The rows of a group lie close to one hidden flat surface of 14 dimensions, which may be shifted away from zero. Surfaces can cross.
Some rows, each with its group after it:
[ 22   6  -5  -2  -5  -8  12   6  -8   1  10   4  -9  -4  -4  19   3 -10]  Q
[  6  -3   1  12 -14  11   6 -21  -7 -10  -7 -10   0   1  18  13   0  -9]  K
[-27 -13   2   1  -7   7   2 -10 -11  -2  -2   3 -16   7  12  18 -10  -5]  K
[  0   4 -12  -3   9 -10   2   9  13 -18 -11 -19  -4  -9   4  14  13 -17]  K
[-23   6  -3  -1  -4   8 -11  11  12  -5  -2   1   2  -2   4   3 -10  -4]  J
[ 11  -1  -6 -18  17   0   8   3   1   9  -4  14 -15   4   1  -4   4  -3]  K
[-17  -7  -2   5  -4  -5 -21  -3  -6  -4   5 -18   2 -10   2  12   7   3]  J
[  3   1 -21  15 -12  -5  -5  -1  -1 -12 -19   5 -12   0 -10   6 -20  19]  H
[ 13   3   5  -9   2  -3   2  -1   2 -13  -8   5  -2   8  -2 -10 -12  12]  H
[  1   0  -1   2  -2 -23  -4   8   6  -2  -6  -4 -12   5   5   2  -3 -18]  J
[-16   2  -5  -1   0  -6   3  10  13  -2   3   5 -10 -20  -5  10  -4 -19]  K
[  5 -13  14   6  12   6 -14  12  17  10  -5 -15   1   0  -4  -9   4  20]  H
[-12 -10   4 -20   0  -2  -1  -2 -18  16  23  -8   5 -13  -4 -11  17 -12]  H
[  3   3   6   2  -8 -10   9  -8   4 -15   0  17   2 -21  -7  -6   4   7]  J
[-11 -28  13   1  -4  -9  -2  -8  17  -5   0  22 -15   2  -1 -14 -20 -13]  K
[  5   1  -2   4   8  -6  -9  -3  -4 -12 -10 -16   1  19   5   5   5  11]  H
[  5   3  -6 -16   0 -18 -10   5 -12   5   2   5  -3 -11   7   3  11   9]  H
[ -2 -10  -2 -16   5   5   4   8  12  -7  -7  11  -8  -1  -2  -8 -13 -10]  K
[ -2   2  -1   4   4  -9   1 -15  -3  -3   7  -2  -5  -9  -5   5  -5 -18]  Q
[ 17  -6  11  -1   0 -12   6 -16 -11  -2  12  -1 -35  -3   3   3  21 -25]  H
[ 12   4   9 -12  -9   5  -4   7  -1  -2   9  22  -8  -9   2   4 -19  11]  Q
[  9  -9  10   3   7 -20 -10  -2  13   5 -10  26 -28 -10   9   0   7  -3]  Q
[  1 -22   3  -1  -3   1  -2 -22 -10  18   0  15   4 -10   8   3 -21  -3]  Q
[-13   4  13  -2  14  -2  -6   0   4  -6   0  15 -21  -3   4  13   2  10]  Q
[ -9   7  28   6   4 -10  -2  -7 -17   9   1  -1 -27   7  10  15   7  15]  H
[ 14 -10  17  -5 -22  -4  -3   2  -8 -10  26   8  -8 -11   7   9   0 -17]  J
[  0  -2 -11  -9  -5  13  12  -3 -17  21  -3  -2  -2   6   2   1 -14   1]  K
[ -9   2  -6  -5  -8   6  -3  -7 -16   6   5 -11  -6  -7   0   7 -11   2]  H
[ -6   0  11  -3   2  -7  -4 -16   0   2  21   9  -7 -10  -7 -10   3 -25]  J
[  6  -1  19   2   7  14  -8  -9  -1  13   9  -2 -12   3   2  -6  -2   0]  Q
[  3  12 -10 -11  -5  -7   2   7 -16 -16  -3 -15   2  11  -7  -1  -3  15]  J
[  9  -1   1  -1  11  -2  11 -12  -5   8  11   6   1  -4  -2  17  -1 -14]  Q
[  0  -7  -8  -2 -21  -5  -7  -1 -20  -1  11   8 -29  -8  -4  14 -16   3]  Q
[  6 -13  18  -8  -7   3   6  -2  -7   3  20  11 -15 -12  -8  -5  -4  -4]  K
[ -6 -16   2   3 -10  -3   7   4   6   4   1   1  -5  -4   6   3  -2 -17]  K
[ 14 -23  -8   2   2   5   1 -12  -6  16  12   5 -18  -3  -9  -1   9 -14]  Q
[ 15  -1  -9 -16   7  -7  -3  -3  -1  -8  -4 -14   6  -4   8  -3  11 -15]  J
[ -5 -17  19   4  -5  11  -6 -13   1  12   4  -4 -13  -9   0 -16 -10  -4]  Q
[ 27   2   3   6  -4 -13   3  -6  12 -14   4  -1 -12 -19  -7  -1  11 -20]  J
[ -1 -16  -8  -3  -3  -6  -5  -3  13   3  -3   9   1   1  14  -4   3 -35]  K
[ -2   5   0  -5   7 -11 -14   1   4  12   7  -6  -3 -26   5  11  -3 -14]  K
[ -7  -3   0  13  -1  -9   3 -17  -7  11  -5   3  14   7   2 -16  13   3]  J
[ 11  -8  12 -20  11  -6  -1  17   3  22   9  20  -1  -2   4  -2  -1   2]  K
[  9   8 -16   7  -5 -20 -11 -14  -3  -3  -3   6   8   3  -5  -2 -11 -11]  H
[  8  -2  -3   2   0  -5 -13  19   1   6  -4 -17  -8  -7  -8   1  -6  14]  H
[ 7 -5  5 -1  3 -7 -3  1  1  1 13 -4 -1 -6 -8 -6 13 -6]  J
[ -3 -17  -1   5  -6   3   7  -5  -2  -6 -10   3  -5  -4   6   3   7   4]  H
[-12   5   9   3  10  -6 -14  -6  -8   2   9 -12 -22   8  -4  10 -14  -4]  J
[  5 -10  -2 -10  -7  -4  10 -11   2   6  -9  18   0 -19   9 -12   5  -7]  J
[  0  17  -1   5  -4  11  25   1   3  -6  -9 -12  -3   7  -2  -4  -3  -6]  H
[ 12  -4   1   6   5   3   8 -23  -7  10  -9 -11 -10   4   3  -3 -12 -11]  Q
[ -5   4   5  10   6 -29  -2  11  -9   1   2 -26  -2   4  -8  13   0   0]  K
[  6  -4  15   3  -7  -6  15 -10 -15   9  11   9  -4   2   1   8  -7  -8]  Q
[-10   8   4  -4  18 -19 -16  -5  -5   3  -4  -7 -11   0  -1   3  -4   7]  J
[ 17   4   6  19  -4   0  -1  -4   0  -8   3 -15  -9   0   3  20   3  -2]  J
[  3  -2  -3  10 -17  -2  -1  -5  -9  -2  12  13 -10  15  -8 -14   1  -3]  Q
[  8   5  17  -1   5   5 -14  -1  -2   9   2  -3 -12   2  11   7  -8   9]  Q
[  1   2   2  -2  -4  -4 -18  -3 -14  13  18   1 -21  -4   2  15  -5  -9]  K
[ 25  -1   1  -2   4   1  -8   8   5 -14   2   8  -7   4   6   7  21   3]  H
[  5  -5  -2 -21  -8   0   9  14  -4 -19   7   5 -13   3  -7  -9  -2  -1]  Q
[ -4  -6   0   2 -13   7   2   3  -4   2  17  19 -11  13   3   2   8 -23]  K
[ 15 -24   2   2 -17 -10 -10   1 -14  11  11  -6  -2   1  -7  -9 -14   1]  H
[  1  12   9  -1   5 -15 -18 -17  -5   1   8  12 -13  -8   7   7  -7  -9]  J
[ -7  -5  -6   1   6 -18 -13 -10   0  -9   1  10  -1  -9  -2   6  12  -5]  H

New rows, each followed by its group:
[-20  -4  -8   8  -1 -13   4  20   0  29  -8   1   2   9  -2   3 -17   2]  K
[  7 -19   7 -27  16   3  12  -1   2  -4  11  -5   6  -8  -9 -10 -11  -9]  Q
[ -7   2   0 -15  30  -8 -11  -6  -4  10  -8 -12 -10   3   2  -2  -2   2]  J
[  7   0 -14   4  -4  -4 -20   0  -1  -8  -2  -2 -15  20  -2  -2 -15 -11]  K
[ -9 -10  11   3  -1  -3  -9  11  10   2   8   9  -8  -1  -3   5  -3  -2]  K
[ -3 -11  -7  11  -5  20  -7   0   4   2  -2   6 -12  21  -8  -6  -2   2]  K
[ 12  -8   0  -5   2 -10   1   4  -8   5   3  -2  -6   0   4  15   1  -3]  Q
[  1  13   0   3  -7 -12   2   1  -7  -6  26   1   0  -6  -8   2  27 -18]  J
[-12  -2  -6 -15   0  -5   5  -2  -9 -12   7   0   6  -5  -6  -4   5   0]  H
[ 36  -5   6   6 -21 -11   3  -4 -13  10  -1 -16 -16 -13   2  -1 -21   1]  K
[ -9  -4  -1  12  20   8   9 -21   4  -5 -13 -12   2   1   4   8  26   0]  K
[ 15 -11  13   5  -7   0  -3   1   4 -11   3   8  -5   9  -4  -2 -19   7]  H
[  5  -3 -11   6 -15  -6 -11   0 -10   5  -7  -2  -2   4   9  12 -11   5]  Q
[-20  -8  -8  -1  -3  -4   0 -11  -7  -1  -4   2   3  -6 -15 -16 -14  16]  H
[  7  18  -5   8  -3 -15   3  16   9   4  -4  13 -10   7  -3  -4  12  -6]  J
[ 11   7   4  -5   4   6   3  -8   6  -4  -8   5   3   5  18   3  -5 -16]  J
[  3  27  -1 -20  -1 -10  -6   6 -21   1  23  13 -21   2  -3   4   7 -10]  J
[-14   7  -4   4   2  -1  -6   8  12  18   4  15 -10  -1  -7 -14   5 -10]  J
[  5  -6  11  -4   0  -9  -1 -19 -10   5   3  -3 -13  -1  12   2   7 -16]  H
[  0 -15   9 -12   7  -3  -9  -7  -1  -7  -5  -2  -1  -3   2  -6  -9  12]  H
[  0   4 -22  16   0   1  -8  -3  11   2 -17 -18 -10   4  -5  -6  -3 -19]  J
[ 7  1 -1 15  8 -9 -7 -4  2  8  6 22  6 13 -1  9 10  2]  Q
[ -2   6  -5   5   2  -2  -7 -15 -18   9  -4  -1 -22   3   0  -2  10   8]  H
[ -2  -6   6  13  -2 -10 -25 -19  -4  10   3  13 -16   2   4   0   0  -3]  Q
[  3  -9   5   5  -4   4  -7 -11   0  -2   8  10 -12   8   3  -3   1 -13]  K
[ 13  -5  10  18   3  -3   2 -10   5   4 -15   1  -4  -4  -4  -3  -2  18]  J
[ 13  -7  15   0   0   8  -7  -2   9   9  -5   6 -11  -4   1 -12 -12  17]  H
[-8 14 -2  2  7 -4  0 -8 -4  5  5  0  0 -1 -5  5 -5 -6]  K
[ 20  -7 -18   6 -17  -8 -12  14 -18  13  23 -29 -21  -1 -13   3  12 -27]  K
[  4 -22   1  -4 -13  -1 -10  11  -9 -11  21 -12   6   1   1  19   3  -8]  H
[  0  -3  11  22  -5 -30 -16 -10  -5  16   4  13  10  15  -3 -22   4   4]  J
[ -5  -5  22 -12  11  -3  -3 -18 -10  -5  15   3  -4   6   9  -1  13  -5]  H
[ -8 -15  11  -9 -12   5  15  17   9  -8   6 -10   4 -19  -5  -8  -6  -4]  Q
[ -2  11 -15 -23  -8  21 -10 -14 -19   7   4   7 -24   3   8  -4 -20 -14]  J
[  1   1  -1  -7   1 -30 -11  -4  -3  -9  -6  -2  -9 -20  13  14   9  -8]  J
[ -3  -7  -5 -15   2 -14  -2  11  -9   0   0  -8 -20   0  18  21   2 -21]  K
[  6   2  17 -11  23  -4  -6  -8   7   1  19  25   1  -6   1   5   6 -10]  Q
[  4  -1   2 -10 -13  15  14   1  -3  16  -6  11  -9 -22  12  -2  -2   2]  H
[ -6  -1   0  -3   6   5   1   0   0   5  -1  10 -13   5   0   4  -7   2]  K
[  7 -23  19  -3 -15 -11  -7  20   5   5   0  -3 -14  -5  -1 -16 -11  16]  Q
[  6 -17 -12 -18  10   4   0  13  -4  23  -7  -7  -8   0   8   0   2  -5]  K
[  8   7 -10  -1   5 -18   6  -2   3  -5  -7  -2  12  -5 -11 -20  22  -1]  J
[ 15 -25 -11 -22 -15  -1 -12   2  -5  -5   3  14  -1  -4   7 -12  -4  -5]  Q
[ -2  -6  -8   7  10 -18 -12 -10  -3  16  -5 -14 -20 -14  -6   5  -2  -7]  K
[ -3 -10  12  -8   4 -10  -9  -9  -8   3   1   8   8   8  16   4  -7   2]  Q
[  8  -9  11  -8  -4   0  -1  -6   9   0  13   3  -8 -20  -5 -18  -1 -23]  Q
[  0  -5   0  -2   0 -22   8  -7 -12   3  -3 -12 -13   1   5   2   3 -15]  J
[  1   4  -6  -8  17  -4  -5  -6   3 -28  -3 -10 -16   1  -7   2  14  -3]  H
[ 26   9 -25  -9   5   8  -1  10   0  16  -7   0 -14   4   3   0  13 -11]  K
[-17  16   0  -2   6 -18  25   2  -2   3  -6  -2  10  -6  -3   6  -8  -6]  K
[ 12   2  -6  23  -7  -6  -5  14   2  12   0  -9   5   4 -12  -6  27  14]  J
[ -7  -8   7  -4  -3 -18  -3  12   9  -7   4  21 -14  19   0  -3 -11  -9]  K
[  0   1  16   0   2   2   2  14  20   0   5  -3   6 -17   0   2  -1   2]  Q
[ 11  -9  -3  19 -17 -16 -12   4   7   8  10  16  -7  -4 -13 -13   9  -6]  Q
[-14   0   0   2   4   9  -1  21  10   2  -8   5  -4   9   8  18   3  11]  K
[-11 -25  -3   2  -6  10  -9  14  10  -4   5 -13 -19  -5  -3   9   5  -9]  K
[ 15  -2   8  -4 -13  10   8   2  -5  -5  -3  -5   3  10  14   7 -18   4]  H
[-14 -17   8  -4   0  -8   2   7 -12   9   6 -14  -6  -1   9  11  12  -3]  J
[ -3   3 -13   2  -9 -16  -8   2   0  -3  -6   1 -19 -12  -8  -7  -3  -3]  J
[  6 -18   8 -22   1  21   2 -14 -17   9  15  14  -8   5   2  -4 -13   3]  Q
